The same things were measured in two ways. Each way mixes the same 11 hidden numbers, adds some noise and spreads widely along 6 directions of its own, which tell nothing about the thing.
In the rows, zero is written as 128.
Some things both ways: the first way, then the second way.
[125 162 111 137 150 160 144 100 130 146 152 155 152 118 158  84 126 145
 104 115 142 177  83 140 163  88 164]
[114 122 170  98 153 139 165 106 131 140 146 189  71 110 169 154 163  85
 124 142  72 142  88]

[104 117 107 164 102 171 163 127 118 137 172 140 122  91 155 110 133 155
 130 159 126 106  65 105 171 112 136]
[166 149  95 104 134 135  84 134 127 158  91 123 176 106 116 146 115 139
 120  84 120 126 100]

[125 150 119 162 164 101 119 133 140 145 132 135 123 145 114  96 109 110
 157 122 157 134 113 102 133 121 168]
[128 105 159 178 105 110 163 161 152  96 114 108  88 137 120 112 160 133
 151 151 135 153 173]

[150 105 119 142 120 147 175 125  89 135  74 113 136 141  98 171 106 110
 157 130 115 149 134 143 138 124 127]
[108  81 152  79 128 122 153 136 121 139 111 159 145  83 160  81 136 142
 144 129  68  91 114]

[136 169 100  87 119 128  84 116 113 137  76 144 132 140 158  84 136 129
 119 124 101 209 118 137 130 153 154]
[136 200  94 126 128 174 133 100 105 130 144  79 136 102  82 145 152 132
 131 121 127 147  81]

[112 149 159 134 121 148 130 142  89 112 203 162 146 103 164 113 154 136
  89 116 112  59  42 112 174 113  99]
[157 187  94  94  79 136 156 193 142 118 112 120 114 103 120 149 124 139
 121 123 161 130 150]

[115 150 107 155 142 162 149  88 122 180 151 124 113 116 125 125 147 136
 122 180 138 139  62  99 141 123 132]
[118 133 157 109 141 153 116 139 133 120 143 156 132 148 176 142 149 102
 127 116 123 106  88]

[111 151  94 133 121 149 162 131 108 148 132 133 130 121 140 148 170 137
 107 160 121 114 110 159 156  91 107]
[ 91 131 142  93 126  94 180 125 135 129 136 176 102 121 161  62 113  98
 144 131 148 114  96]

[ 88  71  97 151  99  87 136 146 148 142  54 114 112 151 145 100 126 123
 184 141 129 177 148 154  88 154 161]
[123 184 112 115 132 203 173 140 105  92 189 108 106 137 104 106 168  79
 115 181 119 159 130]

[140 154  87 155 124 145 145 114 104 155 163 163 122 117 134 102  99 130
 132 113 139 108  72 105 158 129 156]
[156 115 127  91 134 117 102 181 141 171 119 148 177  72 181 178 115 118
 146  92 128 100 117]

[137 131 117 142 145 129 121 160 138 139  83  82 129 138 124 129 127 140
 166 131 125 155 127 144 111 134 132]
[125 195  96 186 139 127 123  78 122 139 123 112 125 144 138 155 191 109
 151 111 118 215 114]

[128 137 117 135 112 118 134 145 107 133 117 132 123 136 143 111 115 124
 163 136 107 132 125 114 143 171 146]
[151 178  58 128  84 124 179 181 136 109  80 132 147 125  80  43 119 147
 120 131 191 114 193]

[152  87 178 145 110 117 154 143 124 105 139 128 160 120 144 136 124 100
 155  96 126 101 114 140 103 134 122]
[151 136  71 116 116 103 103 135 126 161  92 138 130 119 121 124 101 102
 119 129 107 138 182]

[150  95 151  89 101 109 136 185 135 114  96 111 167 144  93 142 116 111
 192  36 158 152 166 164 136 148 148]
[106 135 135 129 127 156 145 150 118 132 148  91 126 105 162 185 153 131
 128 151  47 219 102]

[114 103  87 154 115 124 137 151 129 116  35 110  93 135  82 132 128 119
 171 183 143 164 127 131 140 133 133]
[117 152 132  99 151 158 122 142 128 147 136 130 139 144 138 156 139 103
 128 116 115 101  95]

[170 165  96 151 139 132 134 136 161 117  51 124 158  91  76 182 141  86
 151 145 169 185 165 174 103 160 126]
[125 141  86 125 124 152 121 153 128 147 154  49 106 104 118 134 107  94
 136 169  89 139 108]

[133 136 142 118 114 101 129 126 103 147 129 140 167 139 137 141 143  88
 131  93 109 136 146 135 119 148 141]
[133 133  94 164 117 129 107 101 106 132 127  58 158 108  52 112 112 139
 141 133 117 166 163]

[133 116 187 143 120 132 168 140 114 127 184 127 172 122 163 155 134 131
 140 103 112  78 103 148 134 116 112]
[148 124  75 175  98  73 126 103 114 123  85 130 133 132  75  54 130 125
 153 113 151 127 178]

[124 129 106 154 143 120 136 137 132 178 138 109 144 127 133 123 129 108
 147  98 149 135 127 130  98 135 146]
[114  75 165 145 121  49 176 128 137 130 107 209 110 130 168  93 128  90
 160 127 151 137 174]

[109 120 168 155 130 122 137 140 125 140 156 109 154 117 152 134 156 119
 140 140 122 114 102 121 123 144 120]
[132 132 107 155  75  88 169 138 151  83  76 143  88 153  83  34 130 140
 118 151 156 174 201]

[108 115 133 165 125 126 126 149 146 107 141 113 123 100 141 110 171 109
 134 198 112 107 112  81 148  87 122]
[116 192  81 157  94 170 178 171 150  84 105  61  92 144  89  72 139 165
  92 179 136 187 147]

[148 171 101 181 164 109 119 143  85  87  82 131 126 147  78 152 130 123
 110 149 147  89  60 150 188 106 133]
[157 167 102 172 107 130  65 101 132 131 116  31 136 114 140 149 168 154
 170 103 111 203  80]

[124 161 106 133 134 135 109 110 173 157 108 138 117  96 122 104 149 116
 147 167 166 181 100 127  91 187 133]
[137 108 154 161 106 125 138 153 138  69 114 110  75 168 117  72 152 117
 149 162 179  95 107]

[126 119  33 172 133 109 137 173 148 130  49  93  90 138 105  96 136 117
 160 165 165 146 141 157 122 112 157]
[122 107 143 129 110 101 131 155 121 122 139  82 140  96 158 107 121 117
 184 132 157 129  74]

[130 157 128 163 139  75  78  77  82 112  81 168 126 158 107 140 141  80
  90 170  85 122  64  89 143 113 140]
[104 125 150  61 118 126 178 183 168 143 145 160 105  88 155 104  91 114
 121 131 123  97 148]

[153 152 134  91 100 128 116 144  66 130  73 122 152 121  70 169 148  67
 132 113 126 152 134 127 141 226 107]
[103 144 129  71 117 154 142 182 121 119 112 147 166 136 174 120 122 134
 113 142 127 119 115]

[138 142 124 139 126 131 119 102  76 136 131 141 149 128 124 122 153  96
  77 126 112 122  60 116 156 113 132]
[142 108 136 131 117 131  92  96 102 111 106 105 153 110 120 123 135 158
 140 117 110 126  72]

[110 165 161 115 117 136 109  86 112 170 156 152 165 102 152 132 158 104
 111 138 103 176 104  93 123 175 128]
[113  99 155 137 124 119 185 134 121  93 102 186 121 149  91  51 134 121
 124 140 143  80 141]

[117 154 133 117 125 179 124 104 137 201 160  99 176  70 126 170 184 113
 109 118 133 173 104 113  98 152  98]
[130  78 165 129 108  83 116 121 126 129 103 111 128  91  85 143  95 164
 146 100  94 141 121]

Other things, the second way, with their names:
<125>: [163 143 115 182 137 120  73  75 115 142 104 113 127 135 114 177 177 111
 159 101 122 141 120]
<717>: [118 100 174  76 140 127 151 154 120 131 142 175 138 109 120 140 101 105
 131 108 130  39  93]
<848>: [ 65 216 116 109 188 162 160 136 171 172 160 178  88 170 197 170 129  68
  99 121 127 131 112]
<381>: [142 106 117  60 125 102 115 174 146 187 127 133 165  43 133 163  59 122
 132 102 104 106 150]
<212>: [121 161 108 180 133 150 183 132 130 110 121 133  97 141 150 101 184 105
 129 172 129 179 139]
<799>: [162 137 104 134 121 134 119 129 103 131 114 141 169 115 125 126 166 112
 147 115 120 145 120]
<226>: [ 96 109 191 105 138 129 140 131 122 143 146 131 151 112 168 185 154 124
 157 122  87 177 104]
<171>: [109  59 181 122 123  58 151 161 129 152 135 120 124  78 155 137  93 107
 197 104 135  73  74]
<759>: [137 149 143 102 142 151 111 152 171 153 146 129  90 121 177 199 143  88
 122 133  98 182 160]
<428>: [118 153  92 139 112 150 196 195 115 100 154 143 123 147  99  74 136  82
 133 165 161  82 185]
<500>: [117 128 134 156 142 146  98 131 114 137 126  76 189 132 130 157 134 140
 143 113 116 148 120]
<568>: [128  92 140 114 106 108 146 162 163 112 112 133  62 134 128  64 108 111
 131 159 134  83 143]
<647>: [125 175  85 118 159 156 135 141 145 166 117 139 111 120 108 175 104 108
  92 127  97 115 140]
<611>: [166 170  79 165 156 146  92  50  95 138  86 143 144 151  64 146 170 116
 109 116 117 156 151]
<613>: [132 185  92 134 142 168 159 138 125 150 160 103 113  91  81 164 128  98
 133 133 133 102 153]
<465>: [ 95 132 154 184 146 152 155 100 101 118 127 105 126 144 133 154 190 128
 146 160  91 190 130]
<53>: [120  79 163 147 111  98 155 152 150 121 116 130  85 106 153 133 131 138
 141 140  75 151 129]
<334>: [106  99 132  84 152  95 120 161 123 183 115 151 203  96 171 111  87 106
 160 100 150  60 118]
<825>: [117 125 150 151 141 128 163 104 121 122 150 125 118 110 119 114 153 108
 157 141 126 155 114]
<210>: [130 136 110 153 135 107 107 113 149 133  71 155 124 164 134 103 121 126
 117 115 168 112 175]
<131>: [128  87 164  88 106  83 153 150 161 133  76 179 110 104 170 119 117 140
 119 141 102 198 159]
<490>: [114 145  98 132 135 141 121 139 133 127 108 142 121 152 172 133 136 109
  97 155  88 171 147]
<77>: [114 148 126 101 180 137 103 137 145 208 134 101 174  99 160 218 100 102
 137 101  96 171  92]
<69>: [100 115 162 143 148 100 131 116 142 148 111 134 119 132 123 153  95 124
 136 111 135 129  95]
<346>: [143 117 119 161 102 109  97 147 130 112  78  74 144 152  74  96 122 155
 146 122 159 124 166]
<616>: [ 76 145 173 107 128 158 164 145 126 118 187 103 122 121 193 151 161 109
 161 146 101 170  76]
<436>: [108  95 175  94 131 126 120 155 150 149 155 110 120  88 140 171 100 136
 141 109  78 102 111]
<52>: [156 134 105 121 129 131 103  83 114 141 101 149 125 114 110 130 159 120
 128 116  84 140 146]
<895>: [101 137 148 155 177 161 120  79 133 132 131 134  75 171 157 138 174  82
 126 167 106 156 114]
<271>: [111 204  97 132 140 168 112  68 123 119 108 165 108 190 166 127 191 104
  92 147 101 205 144]
<499>: [148 138 117 168 141 133 123 110 131 145 107 119 138 123 119 178 154 120
 127 129 105 215 166]
<439>: [115  97 173 114 107 125 194 185 132 109 125 152 140  94 159 109 172 147
 161 126 100 115  97]
<878>: [100 169 122  90 133 170 166 190 140 119 138 124 122 143 165 104 120 108
 109 171 157 117 117]
<786>: [123 157 104 134 142 140 145 111 148 126 131 168  53 149 147 129 150  76
 100 160  88 169 166]
<481>: [109 120 133  91  91 121 185 201 150 117 166 136  89  94 144 122  92 104
 124 148  94 127 135]
<22>: [109 144 157 158 139 170 143 110  64 103 175 112 152 149 115 182 192  91
 165 128 114 127  89]
<553>: [101 171 132  81 153 179 115 155 138 160 136 117 131 138 169 216 126 118
  97 129  66 162  99]
<602>: [118 101 127 140 109  85  97 135 132 148  91  64 157 120 105 105 101 156
 164 115 128 127 162]
<416>: [ 93 135 149 128 163 151 162 123 135 165 178 100  93  93 155 177 154  82
 154 157  70 156 110]
<221>: [158 132  90 181 134 125 105  85  99 133 114 128 174 118 120 111 177 113
 151 112 107 161 134]
<591>: [133 146  85 112 132 174  79 134  98 135 144  69 197 119 130 103 127 113
 139 140 136 127 118]
<576>: [139 112 128 150 135 120  72 104 142 147 117  29 106 107 117 144 117 126
 160 160 113 196 103]
<826>: [169 112 107 128  96  79 135 143 130 124  90 147 132 111  84  78 117 113
 151 108 167 105 157]
<185>: [148 118 111 164 110  93 140 139 139 119  54 112 124 151  64  65 131 144
 140 140 167 140 189]
<245>: [122 101 147  61 126 154 128 198 139 153 134 127 167  88 163 152 111 141
 122 116  52  90 112]
<511>: [142 120 120 138 129 138 109 145 154 136 150  87 107 114 150 121 130  99
 142 133  96 150 118]
<132>: [138  91 126 168 108  86 126 118 141 116 110 121 100 139  79  61 118 111
 151 146 145 130 217]
<56>: [129 136 115 125 114 137 172 123 123  98 127 163  60 138 134 103 152  94
 106 171 104 144 134]
<773>: [114 114 164 108 162  91 101 134 161 197 111 125 120  98 184 216 114 112
 168  87 131 105 102]
<522>: [129 155 105 136 141 162 118 127 131 119 130  79 114 138 117  97 132 107
 128 166 145 134 100]
<652>: [110 157 124  64 150 138 179 158 145 152 118 220 103 146 140 159 111  70
  81 154 114 154 186]
<882>: [119 143 127  79 145 158 130 162 141 166 109 129 132 114 104 195 101 119
  95 131  81 141 179]
<842>: [131 184  86 153 151 189 108 108 118 145 150  58 119 128  77 178 142 110
 118 138  85 154 149]
<408>: [127 162 125 191 129 145 115 103 124 108 124  72 107 156 134 139 179 133
 143 141 132 189  82]
<352>: [160 212  55 115 123 187 106 155 137 134 123  84 129 114  85 169  97 140
  71 134 123 146 150]
<689>: [122 172 112 158 124 175 152 113  87  75 131 157 145 185 114  94 187 104
 112 148 146 115 120]
<871>: [124  96 136 176 156  80  69  75 138 171 139 107 126 113 183 182 123  93
 169 102  97 181  86]
<89>: [166 139  90 180 111 105 111 128 167 143  52  75 103 103  97 126 145 180
 139 107 113 162 153]
<8>: [143 151  76 125  82 106 162 203 151 114 104 123 117 126  86 108  73 131
  99 139 152 143 194]
<862>: [141 153 121 103 132 130 147 147 181 137 102 185  64 128 171 125 139 105
  94 142 107 177 149]
<303>: [132 117 120 126 117  99 164 135 110 128 125 181 108 121 118 110 143  82
 155 126 131  90 153]
<329>: [133 112 118 198  92 129 119 143 109  88 121  33 153 124  89  70 159 170
 176 133 130 131 108]
<802>: [111 207  87 166 125 128 155 146 135 123 115 142 124 165 172 127 165 112
 133 118 165 143 107]
<49>: [134 152  74 160 141 101 112  77 131 146  88 116 129 133  83  73 106 114
 129 133 170 158 155]
<71>: [164 172  76 114  99 164 138 139 139 103 116 133  96 137  78  54 149 118
 103 153 133 122 210]
<827>: [154 127 120 127 116 119 142 140 155 123  91 128  85 115  72 106 109 139
 117 124 138 104 146]
<846>: [141 190  70 134 112 165 124 148 122 121 124  70 127 136 112 116 135 115
 122 169 160 176 157]
<96>: [128 149 132 199 148 140 126  96 129 121 130  91  82 151 152 155 181 102
 151 156 129 198  95]
<498>: [150 129 114  80  85 116 180 207 135 126 144 138 129  63 142 120 119 116
 140 136 118 147 146]
<85>: [148 161 113 166 115 170 116 146 114 113 111  32 140 104 128 156 168 165
 155 134 143 144  65]
<577>: [144 123 112 113  65  95 143 166 162  95  91 104 111 117 102  41  99 165
 121 134 129 186 144]
<633>: [134 153 123 151 117 143 137  98 109  93  82 141 123 176  58  82 168 138
 123 122 148 105 152]
<386>: [123 186  85 131 134 140 131 109 139 136 115 159  98 149 145 139 150  99
  98 137 104 174 168]
<182>: [138 198  76  84 126 135  93 111 161 159 105 145  99 123 175 131 121 111
  96 123 116 172 154]
<107>: [133 154  99 189 143 149 106  69 104 111 126 113 148 147 125 105 182 111
 138 140 136 178 128]
<535>: [103 143 147 142 142 117 156 102 111 123 123 175 139 140 160 134 163 117
 133 115 132 149  87]
<63>: [105 143 125 138 151 106 154 101 104 144 139 175 145 134 138 133 129  78
 145 116 157 129 128]
<34>: [100 177 126 121 150 171 149 136 166 142 114 113 114 120 163 165 137 152
  92 138  91 210 121]
<715>: [137 145 124 154 152 130 116 126 125 146 132 117 124 128  93 182 112 103
 136 105 152  92 114]
<899>: [120  81 149 136  72  83 203 187 120 109  98  89 145  69 104  78 126 178
 169 148 123 160 139]

Some of these things the first way, each followed by its name:
[151 104 138 149 150 107 121 132 162 127 108 115 137 146 107 110 109 112
 168 104 152 152 116 112 112  88 167] => <53>
[114 178 158 116 141 142 134 120  92 161 208 146 157 130 164 126 171 131
  90 122 112  90  75 117 162 121 113] => <616>
[129  99 135 131  93 142 143 133 152 121 117 145 126 106 131 128 115 143
 165 127 138 129  92 133 121 132 126] => <862>
[150 173 169 150 184 166 160 107  74 146 189 117 152 143 161  91 134 133
  96 148 121 133  58 117 187 114 151] => <271>
[120 141  58 141 122 131 154 157 130 129 101 136  94 131 110  82 136 112
 151 173 156 145 141 124 176 125 157] => <878>
[138 151  61 153 146 138 129 133 106 131  89 118 103 138  92 102 124 104
 131 169 129 150 124  84 187  76 159] => <34>
[141  64 107 179 120  54 115 132 175  94  20 131  85 179 102 105  85 118
 210 156 144 152 118 137  84 117 185] => <511>
[ 90 126  55 149 124 136 150 113 121 164  99 143 107 140 111  95 140 132
 124 158 153 171 105 127 172  83 164] => <717>
[116 173  83 163 142 160 144 151 140 166  99  98 133  75 105 147 135 103
 162 171 160 183 163 119 122 203 119] => <185>
[145  59 133 136 111 146 193 146 112 137  95 105 128 151 124 137  88 140
 181  92 135 141 121 174 113 103 137] => <52>
[119 110 124 138 108 128 124 142 146 175 163 120 146 103 156 106 118 114
 164  81 132 137 128  93  82 161 138] => <499>
[133 122 166 128 118 100 142 110 131 162 152 148 152 133 137 149 126  87
 154 101 127 111 127 129  73 163 121] => <132>
[181 124 158 114 138 118 134 132 126 119 129 125 149 148 120  92 109  94
 165  99 139 160 130 114 127 143 173] => <490>
[ 93  94 153 123  85 112 132 163 116 114 131 154 156 117 140 115 138 105
 145  92 128 133 131 137 142 152 127] => <652>
[127 129 109 150 135 142 146 149 134 158 106  90 119 108  90 148 144  97
 166 159 157 141 134 114 111 167 116] => <346>
[120 121 104 136 116 138 136 162 112 142 118 120 146 113 119 115 124 113
 149  85 156 150 123 137 137 170 146] => <131>
[138 129 108 146 117 128 150 158 133 129 127 134 141 115 114 140 119 104
 159 102 147 111 145 133 131 120 133] => <212>
[108  39 126 159  86  94 149 174 135 113  92 114 107 159 150  83  85 154
 208 101 131 122 112 144 116 139 172] => <799>
[131 118  84 123 115 117 130 159 166 132  89 127 120 125 107 132 144 115
 155 115 160 132 144 155 105  99 125] => <171>
[130 112 125 130 115 108 141 137 129 136 130 166 111 152 120 103  92 129
 169  86 162 109  91 134 129 131 148] => <759>
[131 112 113 155 106 129 125 107 122 132 125 142 122 112 120 125 149  94
 116 156 115 111  84  87 126 101 126] => <352>
[144 135  79 133 107 128 132 174 107  95 100 148 113 118  86 131 132 102
 132 117 146  78 112 136 170 107 113] => <85>
[125 168 124 142 104 174 169 109  95 169 209 148 139  75 164 147 162 104
 101 166  93  75 104  89 138 154  84] => <334>
[151 214 116 162 169 159 112  94 141 189 118  90 161  83  97 187 155 103
 135 177 142 191 120  99 100 204 123] => <329>
[ 98 154 102 160 155 184 168 116 116 189 120  87 118 108 122 131 147 139
 137 195 137 183 109 114 146 138 122] => <633>
[157 102 144  48  64 162 155 136 168 140 132 158 144 106 119 156 123 121
 183  69 139 149 165 142 109 127 108] => <647>
[145 133 125 120  92  93 163 136  63 106 133 178 135 164 127 116 118  92
 129 101 120  81 113 152 176 161 153] => <591>
[116  96 113 117  86 131 134 128 161 131  94 157 116 113 124 133 129 127
 162 129 135 146 116 136 109 118 116] => <827>
[116  90 167 165 118 132 180 154 110  81 176 160 175 109 126 158 159 114
  98 101 150  50  78 171 185  41 106] => <56>
[125 105 143 141 111  95 118 156 149 113 131 133 147 127 122 120 143 109
 161 108 144 119 123 118 134 125 154] => <8>
[109  85 131 107  59 117 136 167 147 130  89 143 142 105 131 163 124 139
 191  80 140 139 132 182  86 203 109] => <826>
[144 146 134 143 144 139 161 143 114 148 130 104 131 124 106 160 146  99
 149 154 132 112 138 119 129 139 112] => <602>
[126  86 137  59  58  87 125 163 112 143  98 143 142 161 134 139 139  96
 157  40 115 113 162 173  85 160 110] => <63>
[121 166  90 133 155 107  89 129 132 118 115 147 119 146 120  61 157 101
 100 154 139 158 103  92 181  71 172] => <69>
[146 124 148 157 115  92 113 113  93 132 106 137 165 141 130 155 109  94
 142  87 102 128 106 124 100 175 145] => <221>
[148 160 120  94  95 131 117 124 142 145 117 145 151 100 166 121 150  95
 132 112 109 164 157 142  82 181 116] => <49>
[174 195 153 105 144 203 129  99 166 164 191 137 146  73 165 112 107 150
 152 120 121 165  93  79 107 155 121] => <89>
[144 100 181  74  82 114  93  88 144 160 109 142 133 130 127 160 145  93
 152 113  92 146  99  97  44 162  91] => <436>
[136 124  98 162 146 153 164 136 124 152 118 115 123 124 109 145 115 129
 146 121 156 118  98 146 125 100 125] => <125>
[144 114 157 100  96 158 184 122 176 142 176 163 132 103 144 136 130 137
 173 118 157 117 117 148 109 129 111] => <568>
